The rows are grouped in 4 different ways at once. Each group adds its own fixed numbers to the row, and there is some noise. The rows also spread widely along 17 directions, which tell nothing about the answers.
In the rows, zero is written as 128.
Some rows, each with its group in each grouping after it:
[122 149 132 123 163  84 115  89 113 169  88 150 137 137 134 166 148 128
 126 110  99 127 185 152 147 129  73 136 151 114 138 119 133 128 134 129
 124 155 113 156 102 105 139 116 107 163 120 125 130 145 156]	Q_390 Q_440 (0) Q_624
[120 130  97 130 162 114 173 147 140 151  57 131 106 105 126 142 104 165
 154 129 178 105 144 128 145  70 128 112 108 145 123 145  83 139 127 134
 148 127 157 204 162 104  83 104 110  87 134 100 182 113  73]	Q_355 Q_585 (2) Q_805
[105 176 180 128 110 190 123  88 137 135 167 131  69  96 103 134 140  80
 110 137 122 151 114 145  81 147 145 150 107 100 164 123 149 165 128 120
 129 170  95  62 140 162  76 146 149  92 177  86  79 204 181]	Q_355 Q_382 (0) Q_789
[116 153 119  96 129 109 210 143 107 128 125 154 114 114 158 133 127 107
 140 101 161 128 116 134 121 143 146 123 125 118 127 124 116 155 133 134
 179 157  83  99 161 133 124 145 104 118 183 155 101 175 130]	Q_893 Q_440 (1) Q_805
[129 111  64 145  73 114 142 124  48 143 160 113 164  81 125 117 147  59
 122  69  92 143 140 132 146 143 138 133 145 155 139 120 181  99 122 107
 117 155 124  91 141 121  72 178 113 172 159 165 109  99 125]	Q_893 Q_418 (2) Q_789
[117 132  93 125 126 101 171 149 125 138 114 139 115 118 153 146 124  84
 143 128 161 142 151 125 104 111 108 131 129 132 144 154 112 156  99 161
 128 136 102 154 139 125 102 151 129 126 167 119 112 136 143]	Q_390 Q_382 (1) Q_95
[120 138  97 143 147 106 137 165  84 144  86 150  58 185 128 133 107  55
 140 110 125 103 238 134 122 101  75 215  69 156 139 155 100 135 127 159
  99 156 131 183 153  72  99 179 135 156 198  94 134 162 152]	Q_893 Q_418 (1) Q_6
[157 119 119 109 135 114 118  54 127 150 108 133 143 106 142 166 122  93
  99 130 109 122 139 134 130 110 127 140  99 121 146 112 155 114 137 122
 128 150 143 148  95 136  85 134 125 133 100 106 171 142 187]	Q_390 Q_263 (2) Q_6
[130 101 116  85 152  78 146 133 145 110 113 139 168 149 112  97 128  49
 123 134 156  75  97 110 133 116 150 156  78 128 138 108 143 121 144 116
 190 103 124  98 178 154 107 152 112  89 140 153 121 144 190]	Q_893 Q_585 (2) Q_95
[116 154 129 134 143 107 153 110 102 108 151 113 185 109 109 130 145 105
 128  91  98 122 100 115 164 120 167 105 101 124 135 119 108 135 130  79
 157 112 116  77 128  81 183 154  80 158 136 179 122 159 105]	Q_390 Q_263 (1) Q_819
[128  93  99 114  90 136 198 107 114 156 110 146 123 126 145  99 141  72
 102 120  94 117 164 101 109 144 126 183 133 107 173 108 175 134 170 124
 152 194 128  89 138 138  40 119 143  77 143 124 157 144 166]	Q_893 Q_263 (0) Q_624
[113 127 151 117 140 109 179 164 149 155 139 176  69 103 152 113 163 117
 132 128 111 134 130 137  82 110 109 137 108 161 169 120  99 129 126 128
 106 155 129  94 132 112 112  96 133  81 148 140 120 164 105]	Q_355 Q_418 (2) Q_819
[137 155 122  97  91 166 176 169  75 111 122 135 122  84  77 111  95 107
 147 135  96 116  92 140  87 132 120 146 173 101  98 101 156 177 148  59
 117 158 127  55 189 117  73 182 100 132 220 136  88 177 131]	Q_893 Q_382 (2) Q_95
[128 143 150 151 150 123  94 113 118 151 133 131  57 142  96 141 120 138
 121 123  94 130 178 150 135 110  52 132 162 149 116 122 114 113 128 135
 101 140  88 189  83  95 130 151 100 187 101  81 114 142 126]	Q_893 Q_440 (2) Q_819
[139 143 128 149 101 131 122  61 107 133 171 113 103 123 164 157 141  99
 103 126 105 177 119 131 142 214 134 118 183 124 123 131 137 109 127 142
 136 190 101 143  78 158 106 160 122 150  97 122 115 123 177]	Q_390 Q_382 (0) Q_819
[132 135 103 126 117 101 132  84 139 152 126 106 148  80 128 157 159 112
 133 137 143 146  93 124 118 147 173 114  93 127 135 143 119 106 121 148
 166 127 130 144 133 151  92  84  88  75 119 124 149 110 111]	Q_893 Q_382 (1) Q_95
[170 124 107  70 129 103 153 139 138  95 106 131 137 103  99 157 106  88
 124 137 152  34  92 137  97  84 189 172  42 135 115 115 160 137 139 105
 190 105 157  51 191 138  92 128 104 106 181 170 143 144 169]	Q_893 Q_418 (2) Q_789
[149 137  71 142  90 108 134 104 102 148 128  96 141  86 127 176 120 103
 120 115 129 138 133 139 132 147 166 126 116 147 101 131 171 113 128 149
 153 137 113 126 126 132 103 130  96 174 147 142 119 119 116]	Q_390 Q_585 (1) Q_789
[ 98 133 172 141 136 132 126 146 162 150 165 154  54 112 115  97 141 113
 123 125 113 154 110 155 122 149 112 109 117 182 136  89 115 104 151 117
 113 146  84 126 122 124 126 118 105 114 130 112  72 180  96]	Q_390 Q_440 (0) Q_789
[103 138 126 138 119 162 137 114 125 126 109 110 157  91  90 123  91 101
 130 117 133 124  89 132 164 100 160 108 109 114 136 101 152 149 156  77
 138 129 132 112 167 128  93 153 122 120 153 120 111 152 118]	Q_893 Q_585 (0) Q_95
[135 170 121  96 124  90 166  79  70 121 141 145 143 114 195 187 174  96
 127  80 129 135 131 149 116 168 152 146 138 110 151 153 129 133 102 140
 157 181 127  76 124 152 117 141 122 122 158 181 140 137 177]	Q_893 Q_585 (2) Q_624
[108 122 101 137 113 136 167 140 121 146 108 143 116 110 155 133 138  99
 132 111 137 137 145 130 134 145 126 138 153 129 164 129 141 139 133 135
 128 179 131 125 152 139  65 125 154  92 162 141 117 117 138]	Q_893 Q_382 (0) Q_789
[105 120 115 144 128 142 176 156 115 100 129 128 114 159 134 103  76  73
 126 110 142 113 144 109 159 105 121 138 127 139 137 122 114 161 134 101
 130 144 111 139 145  95 123 215 140 156 153 127 111 150 157]	Q_390 Q_440 (0) Q_819
[128  90 108 131 133  67 171 158 161 122 150 127 126 156 130  97 153  67
 110 132 125  92 145  96 121 125 129 157 108 155 143 129 130 115 132 152
 180 109  91  94 129 118 145 126 114 135 124 173 102 122 149]	Q_390 Q_418 (0) Q_819
[132 168 156 126 151 124 113  83 118 139 117 132 129 109 116 161 144 150
 126 112  97 123 111 148 161 147 135 116 139 112 127 111 121 121 151  89
 145 152 131 117 118 117 142 117  95 138 122 143 133 148 128]	Q_893 Q_418 (0) Q_789
[113 132  98 126 116 112 190  77  88 171 103 121 179  91 142  97 156 104
 132 102 108 156 117  88 145 141 146 116 109 103 154 125 110 121 155  95
 159 157 147 156 137 103  88 117  90  64 118 101 193 147  91]	Q_390 Q_585 (2) Q_819
[128 121 140 147 127 126 117 140 166 138 137 143  36 144 139 146  95 108
 118 153 144 138 144 159 114 134 111 137 115 190 119 121 110 110 130 157
  97 155 115 180 110 138  99 138 127 136 117  94 109 140 139]	Q_390 Q_440 (1) Q_624
[119 132 186 140 141 113  77 104 138 139 163 142  63 173 102  95 230 103
 113 158  78 134 136 124  90 229  75 183 208 126 151 136 106  99 128 149
 130 184 118 109 125 183  64  91 128  43  99 122 109 105 188]	Q_893 Q_382 (2) Q_819
[131 109 113 103 170  53 108 182 157 134 118 155 156 120 111 128 130  65
 136 142 140 115 108 156 132 137 134 127  85 185 108  97 134 107 128 134
 125 100 118 111 174 133 147 130  99 147 167 181  63 139 151]	Q_355 Q_263 (0) Q_6
[ 97 134 139 131 130 134 204 118 135 108 151 118 150 107 135 109 149 127
 128  95 130 116  98  97 137  95 158 101 130 111 169 131 102 160 123  90
 179 127 103  75 128 110 138 131 116  97 122 162 137 145 103]	Q_390 Q_440 (1) Q_819
[107 146 160 133 177 119 103  93 169 117 112 115 127 124  85 158 169 151
 124 126 157  78 132 131 134  71 109 117 158  94 166 153 120 160  95 143
 183  98  96 113 133 162 105  88 137 104 104 135 119  99 157]	Q_893 Q_418 (1) Q_819
[138 107 116 124 102  88 137 127 179 136 163 115 113  99 138 131 142  72
 114 161 155 143  75 133  91 173 186 130  83 181 116 121 141  94 129 164
 160 125 116 111 147 182  94  93  98  78 127 143 103 119 134]	Q_390 Q_585 (0) Q_624
[ 97 142 133 138 131 120 170 133 146 129 135 129 123 153 120 107 134  47
 116 126 136 118 140 100 122 125 145 159  80 111 159 132 122 160 138 140
 168 126  85  86 149 120 142 146 137 124 169 129  89 185 166]	Q_390 Q_418 (1) Q_819
[147 151 130  91 140 118 135  94  70 142 108 162  98 129 127 139 135  82
 124 113  95  98 154 147 114 147 132 188  54 125 131 112 128 114 156  96
 132 180 167 108 150  98  93 156 108 107 167 111 163 197 167]	Q_355 Q_382 (2) Q_819
[130 136 123 133 142 116 131 119 146 126 136 104 119 106  87 135 132 134
 130 139 140 113 106 124 130 118 147 109 115 134 111 135 109 124 123 127
 173 106 108 135 132 123 125 121  86 124 118 123 124 126 109]	Q_355 Q_382 (1) Q_819
[113 124 145 127 140 146 132 153 108 138 123 165  88 113  96 115 122 124
 122 105  97 114 152 171 139 112  79 121 177 147 135  80 162 138 152  94
  97 163  99  95 139 119  92 156 136 166 151 139  74 170 127]	Q_390 Q_263 (1) Q_805
[129 147 154 109 128 116 203 108 160 173 126 158 100  92 160 143 172 152
 116 146  82 149 125 116  82 140 113 124 145  94 166 115 118 143 151 131
 150 165  99  85  82 113 147  56 112  89 119 139 132 182 106]	Q_893 Q_382 (1) Q_819
[122 130 134 127 128 107 165  97 129 135 133 124 159 138 137 117 156 105
 119 124  96 126 121 103 132 154 144 142 134 111 151 123 117 130 147  99
 159 152 129  95 117 118 133 124 104 105 112 152 151 142 147]	Q_390 Q_440 (1) Q_624
[157  76 109 144  78 131 161 133 147 156 141 126 131 102 161 129 124  87
 100 169  59 152 132  95  81 105 119 163 136 155 179 124 150 122 128 103
  56 167 194 109  86 114  73 125 152  94  97 141 179  88 145]	Q_893 Q_585 (0) Q_819
[141 149 114  99 146  97 121 102  80 139 133 126 103 100 100 134 140  97
 141 110 137 121 146 145 104 113 108 138  84 141 113 141 109 117 105 129
 148 124 106 160 143 116  94 165  72 128 160  89 139 161 132]	Q_355 Q_382 (1) Q_6

New rows. What belongs after each?
[ 81 149 140 166 147 146 138  79 106 134 136 106 117 108  96 106 158 137
 129  67 128 118 141 120 180  87 122  96 126 120 161 136  98 127 126 102
 165 125  97 149 121  96 112 134 111 123 104 101 142 138  78]	Q_390 Q_418 (2) Q_819
[118 130  97 119  85 146 194 135 115 201 115 148 120  38 122 103 111  99
 128 125 100 189 105 132 109 142 150 104  88 142 126  77 152 121 180 107
 107 165 113 125 149 105  84 108  91 110 177  88 115 204  64]	Q_355 Q_263 (2) Q_789
[102 177 134 127 167 109 104 111 100 139 100 132 144  89  98 167 134 127
 156  81 135 111 126 174 161  97 154 108  45 148 123 115 102 125 128  91
 132 113 138 128 162  80 147 119  82 142 172 140 120 174  77]	Q_390 Q_440 (1) Q_6
[139 108 112  86 144  88 178  89 122 117 146 139 149 120 161 111 145  70
 113 109 158 118 121  97 114  94 117 125 116 121 170 143 113 134  99 132
 174 124 101 149 117 147  92 175 111  91 107 113 172 133 192]	Q_390 Q_263 (2) Q_789
[107 162 124 153 140 127 114 104  99 146 116 119 142 109 109 157 154 134
 138 107 102 145 150 141 148 130 106 119 177 107 140 141 125 140 114 116
 118 148 122 125 119 110 118 136 125 157 139 135 113 124 129]	Q_355 Q_382 (2) Q_95
[121 124 109 107 146  75 173 130  85 150 129 161 162 101 161 106 176 129
 142  80 113 145 104 131 165 169 132  93 160 143 139 111 108  98 140  94
 153 162 128 120 138 120 127 133  87 113 125 181 135 128 103]	Q_355 Q_418 (1) Q_789
[ 88 143 166 112 146 147 206 122 138 147 126 166  97 127 138  73 151 118
 124 112 121 136 131 110 127 135  85 116 180  85 176 103 115 161 162 102
 166 169  69 109 127 127 112 136 135  84 138 104 103 206 141]	Q_390 Q_382 (2) Q_789
[146 130 107 120  90 117 185 118 144 157 158 116  64  84 137 135 142 102
 117 154 139 151 135 106  43 115 126 148 112 135 130 163 120 141  99 185
 152 137  85 131 112 143  75 109 104 101 143  84 140 137 128]	Q_355 Q_418 (2) Q_819
[136 127 120 110 161  66 120 129 136 160 113 154 150 127 135 152 145  68
 121 143 114 143 164 127  94  87  59 138 134 124 160 139 124 146  88 158
  92 113 103 155 107 118 139 145 121 153 133 120 113 133 192]	Q_893 Q_263 (2) Q_819
[175 108  82  98 143  72 122 116 104 111 108 133 121 146 155 178 100 109
 123 120 150  86 142 153 157 156 145 153 118 167  77 122 144  92 131 141
 167 152 142 156 133 139 105 165 101 174 127 165 145  98 182]	Q_355 Q_440 (0) Q_6
[108 115 163 118 153 123 168 102 164 148 133 144 101 121 131  89 135 113
 113 130 121 124 130 112 119  77  97 117 107 132 179 113 106 131 141 104
 142 129 109 147 103 117 114 126 116  78  91  88 155 171 126]	Q_390 Q_585 (0) Q_624
[123 150 143 135 138 138 172 133 135 123 107 140 103 126 157 156 128 141
 134 135 119 124 123 119 125 122 130 139 147 116 155 145  89 162 124 110
 119 170 160 120 130 110 113 119 141  91 140 148 155 122 130]	Q_893 Q_418 (0) Q_819
[128 160 143  79 120 127 194 112  66 129 136 166 116  81 137 130 163 141
 133  80  87 114 123 155 104 132 112 130 171  97 140 101 153 153 145  77
 153 179 101  34 142 116 101 135 103 128 180 166 113 190 123]	Q_390 Q_418 (0) Q_95
[108 132 192 125 169 141  92 126 106 102 134 166  79 181  96  88 135 122
 120 104  85  90 128 169 188 191  91 147 189 147 112  64 134 104 185  60
 135 188 116  99 148 133 110 174 125 142 126 155  79 170 173]	Q_390 Q_440 (0) Q_6
[150 183 149 147  99 203 156  99 160 104 129  76  86  67  78 206  83 195
 121 163 108 115  95 130  88  65 163 119 155  89 106 145 128 190 120 107
 137 122 120  83 102 109 113 103 107 154 142 112 147 138  93]	Q_893 Q_263 (2) Q_95
[105 152 123 126 166  92 157  97 163 145  97 129 157 116 136 161 140 117
 124 119 152 113 130 126 161 122 148 100  97 100 144 124 123 143 139 147
 194 113  86 126 126 117 172  91 113 136 129 147 103 161 131]	Q_390 Q_382 (0) Q_819
[130 153 144 117 138  96 115 106  84 130 177 134 111 119 124 147 185 100
 125 101  87 136 162 149  91 136  85 148 161 132 150 149 126 129  83 126
 115 147  99  82 101 119 128 161 105 157 143 151 103 137 166]	Q_355 Q_382 (0) Q_624
[118 117 141 142 134 114 144 150 158 139 148 142 113 134 163 125 134 108
 127 145 124 170 115 114 121 135  95 112 185 148 161 137  94 136 105 129
  92 150 119 158  98 137 124 147 135 113 105 136 119 105 155]	Q_893 Q_440 (1) Q_789
[119  95 132 125 163  65 105  96 156 160 145 135 133 126 114  88 179  66
 116 117 117 114 120 119 143 126 157 144   8 182 162 111 103  54 147 123
 158 108 141 143 129 120 122  99  90  72  90 126 157 145 121]	Q_355 Q_418 (1) Q_6
[134 159 102 139 111 118 140  65  88 164 115 103 128  89 134 169 162 106
 130 109 114 145 154 117 108 122 151 155  82 111 156 171 110 128 106 139
 135 157 153 146 127 110  75 110 103  89 146 102 190 117 117]	Q_893 Q_418 (0) Q_805
[ 92 117 160 129 176  98  94 109 137 104 152 130 164 152  88  83 169  65
 123  99 124  88 112 128 169 119 134 126  89 141 173 108 113 107 130  80
 158 105 127  96 149 129 135 160 114  98 108 154 109 144 162]	Q_390 Q_382 (1) Q_624
[113 104 133 113 146 133 134 126 141 146 111 163  90  98 117 108  98  94
 120 106 143  97 111 171 172 121 154 113  52 170 139  61 157  86 186  94
 145 150 129 128 160 130  91 135 123 107 136 124  98 183 115]	Q_893 Q_382 (0) Q_805
[145 129 144 119 144 121 106  95 142 133  97 117 139 135  85 126 114 113
 120 165 107 102 113 120 130 127 118 147 135 111 118 118 124 135 149  88
 136 133 154 147 141 130  94 137  95 107 112 101 157 130 171]	Q_390 Q_418 (0) Q_624
[103 154 139 127 141 114 165 106 114 118 137 135  95 138 131 130 166 100
 126  82 132  88 156 136 131 123 148 160  86 128 158 138 113 129 134 130
 182 146 107  77 141 113 122 122 123 115 154 148 128 166 131]	Q_390 Q_418 (2) Q_624
[152 135 138 107 128 114 135 108 105 126 155 108 155  73  99 123 155 126
 134 138  88 148  87 114  88 109 108 112 164 125 129 136 102 137  96  85
 113 122 133 123 121 121  96 143  66  98 125 126 159 110 121]	Q_893 Q_263 (0) Q_6
[107 142 161 155 159 122 121 174 163 102 148 140  58 170 122 130 139 109
 134 144 146 116 129 147 130 160 126 142 147 166 128 137  86 133 117 143
 126 143 111 116 143 137 136 143 139 123 146 156  70 135 146]	Q_390 Q_382 (1) Q_805
[145 167 149  68 146  93 139  76  88 114 161 143  85 123 117 141 147  88
 119 100 142 101 128 159 105 160 117 143 104 111 106 120 138 120 128 140
 208 141  49 100 133 153 128 170  67 145 160 116  91 202 185]	Q_893 Q_382 (0) Q_624
[124 122 134 144 139 129 159 177 130 108 114 140  74 167 132 104 101 115
 142 136 125 108 128 123 145 139 123 157 142 167 120 131  72 122 146 101
 110 163 168 158 154 101 104 160 118 102 139 135 148 116 119]	Q_893 Q_418 (2) Q_624
[ 84 140 115 161 116 164 174 131 110 102 160 109  94  95 143 121  98  91
 138  73 197 145 113 133 162  81 153  84 125 151 157 154 101 149  90 133
 141 132  90 151 148 137  82 198 146 131 152 113 104 120 111]	Q_893 Q_418 (2) Q_805
[131 141 152 124 153 123 142 156 124  81 180 141  58 151 137 133 108  94
 125 114 149 106 123 153 131 125 129 133 126 169 120 132 101 125 105 121
 134 139 101 104 122 123 145 210 127 171 144 155  84 155 168]	Q_355 Q_382 (2) Q_805
[123 109  97 101 129  82 152 155  99 166  97 196 102 119 170 133 139  72
 129 100 135 128 155 170 132 163 102 143 123 160 142  94 165 106 151 153
 118 184 114 125 162 149  80 129 144 130 172 156  80 153 156]	Q_893 Q_418 (1) Q_819
[ 80 175 182 134 174 118 144 137 186 132 126 143 102 110 134 120 179 152
 159 136 161 152  43 135 152 199 192  88  95 143 136 125  38 114 149 116
 175 143 135 132 175 142 151  50  85   9 140 149 112 155  63]	Q_893 Q_382 (0) Q_789
[118 110 153 122 141 124 176 118 155 126 140 139  69 125 118  97 160 149
 119 112 115  74 124 119 123 106 146 140  87 156 149 108 101 103 160 106
 185 138 123 100 127 105 106  82 101  67  97 133 165 153  80]	Q_390 Q_440 (2) Q_819
[ 97 124 138 176 119 140 155 104 183 168 156 116  69 100 144 115 143 142
 116 126 128 178 114 118 158 160 138  81 142 153 152 119 103  92 154 152
 154 152  78 176  81 132 127  81 112 100  79 101 113 133  66]	Q_893 Q_382 (0) Q_789
[122 110 169 157 134 136 124  96 163 103 187 102  65 183 103  92 160 108
  93 127  95  94 146  99 135 142 112 168 164 135 149 129 120 102 142 132
 178 142  78 104  80 140 117 137 126 127  69 128 127 120 168]	Q_893 Q_440 (2) Q_6
[110 139 125 114 160 108 172 119 106 143  96 145 138 113 130 122 128 127
 142  86 115 104 149 130 158  90 119 125  90 129 146 110 104 133 148  83
 147 136 130 136 140  71 135 131  96 122 147 133 154 172  93]	Q_390 Q_440 (0) Q_6
[121 120 142 103 163 108 154 133 161 129  96 163 131 129 143 124 122 100
 128 149 148 119 102 126 129 124 125 121 115 130 148 111 105 147 139 115
 135 142 139 143 155 139 105 125 128  71 131 128 133 148 161]	Q_390 Q_263 (0) Q_819
[102 170 168 156 161 118 102 133 146 117 161 132  40 153 136 145 124  94
 134 121 156 153 129 163 140 156 130 126  88 186 114 137  72 111 114 156
 119 139  93 169 125 126 153 154 111 137 147 110  78 171 121]	Q_390 Q_585 (0) Q_6
[123 160  94 160  94 132 124  73  93 155 120 102 110 116 143 170 148  79
 126 109 119 155 150 135 147 213 186 168  81 128 121 144 135 101 150 158
 155 189 137 134 144 133  81 106 116 107 169 125 131 135 127]	Q_893 Q_382 (0) Q_6
[ 95 164 165 132 158 158 153 117 114 104 142 136  77 108 133 128 128 156
 147  91 153 134 108 152 159 120 105  84 183 124 138 131  81 143 114 102
 143 154  94 153 127 132 107 160 122 116 132 117 109 146 109]	Q_893 Q_382 (2) Q_6
[131 140 142  94 111 130 146  77  82 135 163 153 102 109 163 124 128  47
 117 112 131 166 104 132  92 143 130 141  76 132 161 127 112 130 113 113
 113 175 126 143 128 148  73 196 114  80 143  82 150 180 189]	Q_893 Q_440 (1) Q_819
[124 114 125 156 122 117  77  89 113 147 150  97 139  96  86 116 190 112
 127 126  84 136 130 128 124 148 113 131 156 150 146 133 132  94 112 108
 112 137 150 135 125 136  59 109 103  90 102 126 143  77 118]	Q_390 Q_382 (0) Q_6
[126 164 145 155 131 139 131 125 137 139 123 102 104 104  89 150 143 176
 139 151 120 146 116 130 115 135 106 103 216 112 107 149 101 158 111 127
 131 135 103 141 123 132 109 107  95 134 128 118 114 108 100]	Q_390 Q_418 (1) Q_805
[141 153 155  96 157 122 155 115 167  88 135 130 116 129 121 153 102  96
 117 145 157  93  88 133 115 110 162 132  93 119 116 119 117 159 129 121
 178 111  96  88 140 142 145 149 112 133 150 139 106 181 181]	Q_390 Q_263 (2) Q_6
[119 137 109 125 146  90  96 106 111 204  78 163 119  83 121 160 156 113
 135 109 113 143 161 181 142 148 116 130  85 154 128  97 155  90 157 145
 112 161 133 149 146 129  87  75 115 132 154 120 109 157 108]	Q_355 Q_418 (1) Q_6
[140 131 159 100 145 117 154 148 137  91 146 156 120 161 144 130 132  72
 118 150 110  96 111 118  99 135 126 169 130 115 159 125 117 158 122 100
 130 150 141  60 136 133 136 173 144 107 150 173 112 155 212]	Q_893 Q_382 (1) Q_819
[127 159 116 112 111 143 125  82  80 136 129 120 107  49 110 157 122 112
 142  94 156 132 108 169 109  96 148 105  85 145 124 136 127 130 103 111
 125 138 136 146 163 140  44 151  93 107 164  84 145 144 109]	Q_390 Q_418 (2) Q_624
[134 151 148 112 165 114 148 127 117  93 133 142  92 178 127 115 117 118
 126 122 134 108 107 126 173 202 152 142 139 134  87 112  89 119 165 109
 189 164 107 133 150 127 145 174  86 130 139 145 121 166 162]	Q_355 Q_263 (0) Q_789
[ 99 154 141 150 146 145 161 137 166 112 128 116  96 146 114 142 101 131
 123 119 159 110 138 124 159 104 115 111 177 108 129 131 125 168 129 145
 176 122  50 125 118 130 154 148 136 178 135 129  74 146 148]	Q_893 Q_440 (2) Q_789
[135 134  68 162  88 112  77 108  98 163 120  78 164  46  74 180 141 128
 134 113 117 140 119 174 144 150 172 106 138 167  83 122 192  90 123 139
 127 126 140 111 157 149  64  88  91 171 147 154  98  68  78]	Q_355 Q_585 (2) Q_624
[114 108 108 126 162  93 164 140 123 131 105 146 124 133 133 109  94 123
 135  83 138  90 137 145 198  97 132 100  83 179 116  90 108  90 167  92
 153 123 123 171 131  73 153 154  85 163 110 139 139 155  81]	Q_390 Q_440 (2) Q_624
[130 158 132 127 107 133 170 109 139 127 147 114 113 107 132 153 123  79
 114 142 128 136 118 112  87 121 159 148  86 112 140 144 125 166 117 137
 149 134 104  84 128 123 129 138 119 127 168 125 114 168 155]	Q_390 Q_418 (0) Q_819
[100 177 134 171 149 116 110  76  81 152 104 115 167 142 121 158 169  97
 134  82  65 123 183 121 167 109 143 167  63 112 177 153  86 127 129  82
  98 147 187 115 118  43 158 129 118 136 141 139 181 148 114]	Q_390 Q_418 (2) Q_624
[123 120 128 124 141  99 132 115 140 169 111 148 106 126 119 111 152  89
 116 124 107 112 149 131 124 128 129 158  61 158 150 103 133  94 164 125
 140 141 137 132 136 110 106  96 109  91 130 112 144 170 118]	Q_390 Q_585 (2) Q_789
[106 141 117 121 149 100 124 150  89 151 102 159 140  91 124 130 148 122
 161  97 119 144 117 166 151 137 101  99 150 149 132 108 112 114 130  97
  96 148 143 145 164 112 105 132 102 117 160 147 103 132  94]	Q_893 Q_382 (2) Q_95
[113  98 134 127 146 154 137 155 134 110 125 140 121 101  95 101 100 122
 128 115 134 103 115 145 149  68 106 101 161 153 147  97 140 143 128  78
 110 130 126 116 150 134  70 170 144 130 128 133 111 124 131]	Q_355 Q_263 (1) Q_6
[142 114 134 121 139  95 125 131 167 152 105 145 162 119 142 156 156 109
 122 171  88 127 124 124  95 128 100 145 173 116 168 128 136 139 117 118
  90 146 171  99 113 141 111  93 144  97 113 166 136  93 183]	Q_893 Q_382 (2) Q_624
[106 141 137 119 134 109 167 121 105 153 140 158 112 111 164 120 170  71
 130  93 109 147 157 127  99 106  99 151 103 129 191 140 107 137 108 128
 107 157 117 107 123 111 109 139 140 103 161 130 129 163 145]	Q_893 Q_418 (2) Q_6
[111 138 157 139 144 100 120  73 112 144 177 114 133 111 126  96 195  87
 126 106  94 161 120 103 115 122 113 126 100 141 179 151  71 106  97 103
 123 126 126 146 102 108 118 141  87  76 100 107 167 132 121]	Q_390 Q_418 (0) Q_6
